The same things were measured in two ways. Each way mixes the same 9 hidden numbers, adds some noise and spreads widely along 4 directions of its own, which tell nothing about the thing.
Some things both ways: the first way, then the second way.
[ 10  19  12  56 -13  -4 -30   5 -36 -24  12   9 -59]
[ 23  37 -25 -17  -3 -18 -31   7  -4 -11   2  21 -29 -15  -2  -2  25  10
   2  10  -3]

[ 46 -13  40  19  -8  22  -7 -37 -13 -49  16  11 -21]
[ 13   1  -8  20  14  13   8  12 -16   3  18  -4  -1  -3  27 -10  -9 -16
  -3 -31  25]

[ 17  12 -20  57  30  16 -17  24 -60 -14  37  -8 -50]
[ 15  -9 -17 -15 -27  -3  15 -12   8  -4 -26 -37  -9  15   0   7   3  17
 -14   3  -7]

[-13 -17  35   6 -22  -8   0 -61 -12   1 -14  10  42]
[ 55  33 -24  -4 -15 -14  -8  -6  -4 -11  -7  -7 -27  10   3  -9  17  -7
  40 -25 -11]

[ 17  25   4   4  11  -1 -12  44  -3 -10  10  -5  -7]
[ 10 -22  -6  -6   7 -16   3  34 -16 -15  20  21  -9 -29  19 -20   5   9
 -23  -5  26]

[-28  52   2 -21  15   6 -47  -2  -4  39   6 -24  -9]
[ -5 -24  58   8  26  -4  22  -9  10   0 -20   7  12  -4  11  24 -15   4
 -74  40  -8]

[  4  -7   3  -5   3 -21  12  23 -30  -7  -6  23  -7]
[ 27  31  20 -11 -18  -1 -15  33  13 -23  -3 -18 -14  -8   6   8   2  13
  21  -4 -23]

[ 20 -22  49   7  36  18  48 -22   5  -5  44 -50  14]
[-52 -21  28 -18  12   6  33  -2   9  10  18  -2  17   4 -16 -21 -27 -13
 -25  11  17]

[-27   9   8 -22 -18  25   0 -13   3  55  -3   9  46]
[  9 -21  12 -11  13 -32   2   1   9 -16  22  10  10  -2   2 -28   1 -10
   9  -7   3]

[ 15   4  44  -2  -4 -21  19   3   4 -12   7 -11   0]
[ 14  33  23 -12  12  -4  -2  28   0 -14   7   8 -26  -8  12 -11   0  -4
  -1  -3   3]

[ 61  -7  42  59  -2  58  24 -38 -24 -29  40   0 -37]
[ 15   1 -47 -29  -7 -19  -5  -5   7 -15  16  29 -10   7  18  -3  17  33
  19 -42  55]

[ 23  23  36  63  -1  15 -35  -3 -37 -67  12  15 -33]
[ 24  16  14   6  13  -7  32  21 -20  -3   9  18 -14 -15  27 -11 -19   6
 -16 -22  41]

[-21   6  17 -17  10   5 -12  20  20  29   6 -23  23]
[ -5 -25  15 -12  31 -30  -7  25  -1 -25  17  24 -17 -10   1 -45  28 -38
  -5  15 -17]

[ -7  25   7  19  19  34 -28  13  10  15  -6 -17  13]
[-11  -1  28   2  24 -14  43   3   6 -13 -11   4   7  28  18  -4 -14 -19
  16 -17  -5]

[ 11  18  39  14  29  17 -42 -16   5 -32   6 -27 -21]
[ 31 -16   0 -12  20 -16   1  32  -3 -34 -13  38 -45 -12  41 -11  47  -6
 -31  -8  19]

[-20  12 -13 -10   8   8   0   1  14   8 -29  -5  35]
[ -9 -30 -16 -11  13  -6 -18  12  -8  -5  44  11   0  -9  -7 -37  14 -21
   5  -8  14]

[ 22 -34  -1  -8  13  47 -52   5 -17 -39   8  53  -5]
[ 20 -45  31  56  -7  57  20  22  -3   0 -20  18  35 -16  43  70  -3  -1
 -30 -11   1]

[-42  38  17 -17 -31  13 -53 -33  10  -3 -32  34  38]
[ 41  29  65  33  19  12  34 -24   5  12  -3  11  27  14  21  39 -48   3
  -7 -19  15]

[  5  12  -1  36   8  26 -30 -36 -54 -22  15  12 -36]
[ -2 -18 -58   3 -11 -27 -13 -15 -11   9  29  -6  21 -17 -19 -39   1 -10
  12  -7   6]

[-24   2 -25  29  34  -4 -28  20   0 -20 -25  -9   5]
[ -5   3 -39   1 -21  12  -3 -11  -4   8   3  -4   4   5 -22  -9  12 -21
  28  -6 -13]

[ -9  21 -13  21 -31  14 -26  17 -21  11 -26  29  -1]
[ 21  -9  -1  10  18  -7  -9  14 -32  -2  23  12  -3 -13  14  -1   0   1
 -12   4   8]

[ 28  21   1   1  20  -7   5  57  18   6   9 -24 -28]
[-31  23 -22 -13  -8  -6 -11   9  11  -7   2  32  15  -3  -6  24   4  19
  22   4  -5]

[-26  25 -54  42 -14  44 -58 -17 -31  37 -12  28 -36]
[-20 -30  23  32  36  25  17 -18 -14  22   7 -36  21  16  19   6 -29 -27
 -52   8   2]

[-43  29 -11  -7  18   0  -6 -36 -19  37 -41 -32  35]
[-10 -30  -2 -30  -4 -12  -5   7  -5  -5  18  12  -2 -18 -13  -5   4  25
 -36  29  16]

Other things, the second way, with their names:
<450>: [ 19  -5  12  -5  21  -7  19  15 -10 -13 -14 -21 -38   7  23 -28  13 -25
 -30  -3  -1]
<511>: [-39  13  21   0  -3  35  -9 -12  21  24  34   9  38  -4 -19  26 -36   7
  -5   4  17]
<321>: [ 10  29  36  39   4  23  38   4 -19  23  -6  -1  12 -16  -3   3 -39 -30
 -14   6 -11]
<493>: [  4   5   3  12  -2   3  -4  24  -7  -2   4  -2  -3 -32   6 -10   0 -12
 -20   9  -7]
<514>: [ -4 -30   7  18  24   9  24  21 -26  -2   2   4   0  -4  34  11  -6  -3
 -33  -3  14]
<343>: [ 55  38   5   3 -12  -8  -6  -4   0  -5  10  15   2  -5  12  26 -14  34
  21 -24  21]
<336>: [ 12  28  -9   6  -5  17  -4  28 -14  -4   5  70  -5 -33  22  44   7  34
 -13  -7  39]
<498>: [-23  16   4   2  22   6 -29   2  -3   0  19  -7  11  23  -8  15   0 -16
  35  13 -39]
<253>: [  0 -34  22  -1  42  -6 -13  32  -9 -23  38  23   2   0  35   1   8  -3
  -4 -12  18]
<539>: [ 43  28  24 -17 -15 -16  -5  10   3  -7   0  24 -23 -37 -14  -6   1  21
 -32  23  10]
<470>: [ 13  37  35   3  29  -8  22  11  -5 -13 -19 -28 -23  26  26   3 -14 -15
   2  -3 -23]
<271>: [ -6 -11  -5  20  31  13  25  23 -17 -14 -18 -10 -14  26  53  15  10 -16
  -9 -26   4]
<289>: [ 10   5  44   3  22 -35  -6 -38  24   0  19 -14  40  25 -22  -6 -31 -16
  27  10 -36]
<465>: [  1  47  19  -6   2   1  26  31  16 -21 -25 -24 -19  18  31   4 -12  -1
  20 -27 -10]
<394>: [-10  22 -11  27 -13  20 -27  -9  15   7 -12 -27  29   7  -6  35  -6 -13
  23  11 -55]
<77>: [-18  22  -9  36  45  -2 -16  44 -41  -2  41  25   7 -19  21 -21  -5 -43
  37 -15 -13]
<313>: [  9 -14  19   6   5   2  16   3   3  -6  -1 -22   2  14   8  -9  -5 -23
   4  -8 -14]
<454>: [ 53  -7  11  12  -2   0 -12  -4  13 -17 -19  42 -11  -8  19  29  36   0
 -17  -2  -1]
<56>: [-10  -6   2  -7 -42  37   6 -23  22  27  21  34  39 -25 -35  30 -23  28
 -19   3  45]
<509>: [ -5   9  29 -12 -17  19  10  32  13 -16 -11 -39  -4   9   8  15  -9   5
  13  -1 -26]
<242>: [ 11   7   8 -20  17 -35 -18  10  16 -27  32  -7  -5  12   0 -50   7 -28
  48 -24 -11]
<264>: [ -7 -22  10  -4  -5   5   9  -1 -13   8   4  -6  15  -4  -8  24 -14  21
 -28  29  -5]
<453>: [ 26   4   1 -12   5 -26  18 -16 -20  -1   0   7 -17  15 -21 -19   6 -13
  14  12 -13]
<443>: [ -1  -2  30   9  22  24  14 -31  15  16  -8 -20   3  18  13  17 -20 -10
 -55   5  15]
<6>: [ 39  14  51  10 -11  48   9  22  24 -17 -23 -20 -13  19  34  45   1  -1
   6 -28  -8]
<327>: [-30  26 -48   4  -3   9 -15  -6   0  10  20  52  19  -4  -8  19   6   4
  31 -17  19]
<385>: [  0   0 -19 -31 -10  -2   4 -25  22  -5 -19   4 -24  13  -3   0  22  12
 -34   4  21]
<460>: [ 43  -1 -19 -30 -30 -33   0   9   0 -23  -8  24 -18 -15  -7   1  22  37
  10   1   7]
<44>: [ -9  30 -20  27  12   0  -1  -8   0  14 -14 -19  -7 -15   4 -26  -2 -43
 -29   5 -18]
<303>: [-38  39   4  14 -15  39  10 -36  24  44  36   8  51  -8 -33   3 -55  -7
   6 -19  38]
<232>: [ 13  39  10  26  21  20 -15  25   4 -16   7 -15  -3  26  34  11   3 -36
  65 -43 -30]
<409>: [ -6  47  -7  -7  -1   1  11  -9  -6  17   9 -13 -14  -6 -14 -24 -21 -10
  -9   0  13]
<19>: [  2 -49 -17   2 -20 -15  23   9 -24   4  18  38  23 -37 -18 -11   1   8
 -15  13  17]
<435>: [-24   6 -32 -23 -19  17 -22  18  15 -10  10  32  -4 -10  -3  18  23  18
  10  -8  17]
<190>: [ 30  31   5 -26   1 -11  -9   7  22 -26 -23  43 -39  -2  16  17  34  17
 -13  -2  13]
<186>: [  4  -4  -1   8  20  -2   9 -16   4   3  11  -3   3  12  12 -20  -4 -25
  -6 -20  14]
<386>: [ 15  11 -15  -5  -9  12  -4 -45  21  15  -2 -45   2  26  -6   0 -11  -2
 -10 -15   9]
<437>: [-27   7 -30   5  24 -24 -19  22 -11 -10  23  47   6 -19   8 -15  17 -16
  16  -2  -3]
<471>: [-17  -8 -61  -8 -12  13  -8  20 -34   5  10   4 -30 -21 -15 -34  34 -26
  -6   8  -1]
<457>: [-37   8 -22 -14  -1   8 -10 -12  10   5   6  43  11   2 -17  21  13   5
   5  10   6]
<87>: [-22 -31   0 -16  21  -9  21 -10  11  -9  16 -19   7  41  13 -15  -6 -12
  16 -25  13]
<141>: [  0 -27  23  20  30   0   6 -15  -4  -2   9 -71  23  48  16  -2 -26 -29
  22 -11 -41]
<434>: [ 12  46   2  14   4  20   9  12  -1  -3 -17  -2 -10  12  26  28  -7   1
  12 -20  -3]
<228>: [  4  -2 -29 -10  12  16 -31  15 -23  -8   8  -4 -43   6   4 -13  45 -28
  -6   9 -15]

Some of these things the first way, each followed by its name:
[ 70 -12  54  39  16   2  23  11 -23 -42  53  -9 -56] | <465>
[-13  35  43  -9   3 -18 -26 -66  -8   9 -45 -31  14] | <470>
[ 19 -28  17  31 -31  25  17  -1  22  27   8  11  -5] | <327>
[ 11 -12   8  28 -21  38  -3  -1   9  23  42  17  -6] | <186>
[ 35  -2  21   1  15  53  41 -29  11  23   9 -35  20] | <87>
[-13  15 -12  47  17  21 -18  -6  -9  24  29 -29 -29] | <385>
[ -3 -37  32   5 -11   5  27 -42  17  -7  32  25  17] | <303>
[-26 -36 -28  62   8 -11  -9  -5 -15  22 -18  -4  19] | <471>
[-7 12 10 -6 -6 18  1  9  4  1 -5 10  3] | <242>
[-22  16 -20  19  -8 -29 -56 -16  -3  42  24  12 -41] | <44>
[ 15  -5  12  53 -18  15 -28 -13 -23 -16  -7  27 -38] | <434>
[-31  26  -6  44  -3   7 -27  70   0  -4  -2 -14  21] | <453>
[-19  23 -46 -15   9 -18 -47  12 -23  11 -33  20 -39] | <394>
[-24   0  29 -11  -2 -42 -35   3  14 -15  -2  10  44] | <321>
[ 32   8  31 -11 -15  43  16 -15   8   3 -12   3   6] | <253>
[ 29 -52  19  -3  -4  14  17  21   2 -21  23  38   7] | <6>
[-29  22 -22 -13 -16  -2 -10   9  14  32 -70  -2  15] | <498>
[-14  23   7 -11  12 -16  -6  20 -10  18  -7 -17  43] | <460>
[ -4  23  21  17  12   0 -30  11  13   1  13 -16 -28] | <190>
[-14  -1  -2 -17  11   6   5 -28   5  -4 -22   7  -3] | <511>
[-27  -1 -23  30   2  24 -14  10  17  44 -10 -10   0] | <457>
[-22 -10  23  48 -18 -12   1 -62 -26  20   5   8  -5] | <409>
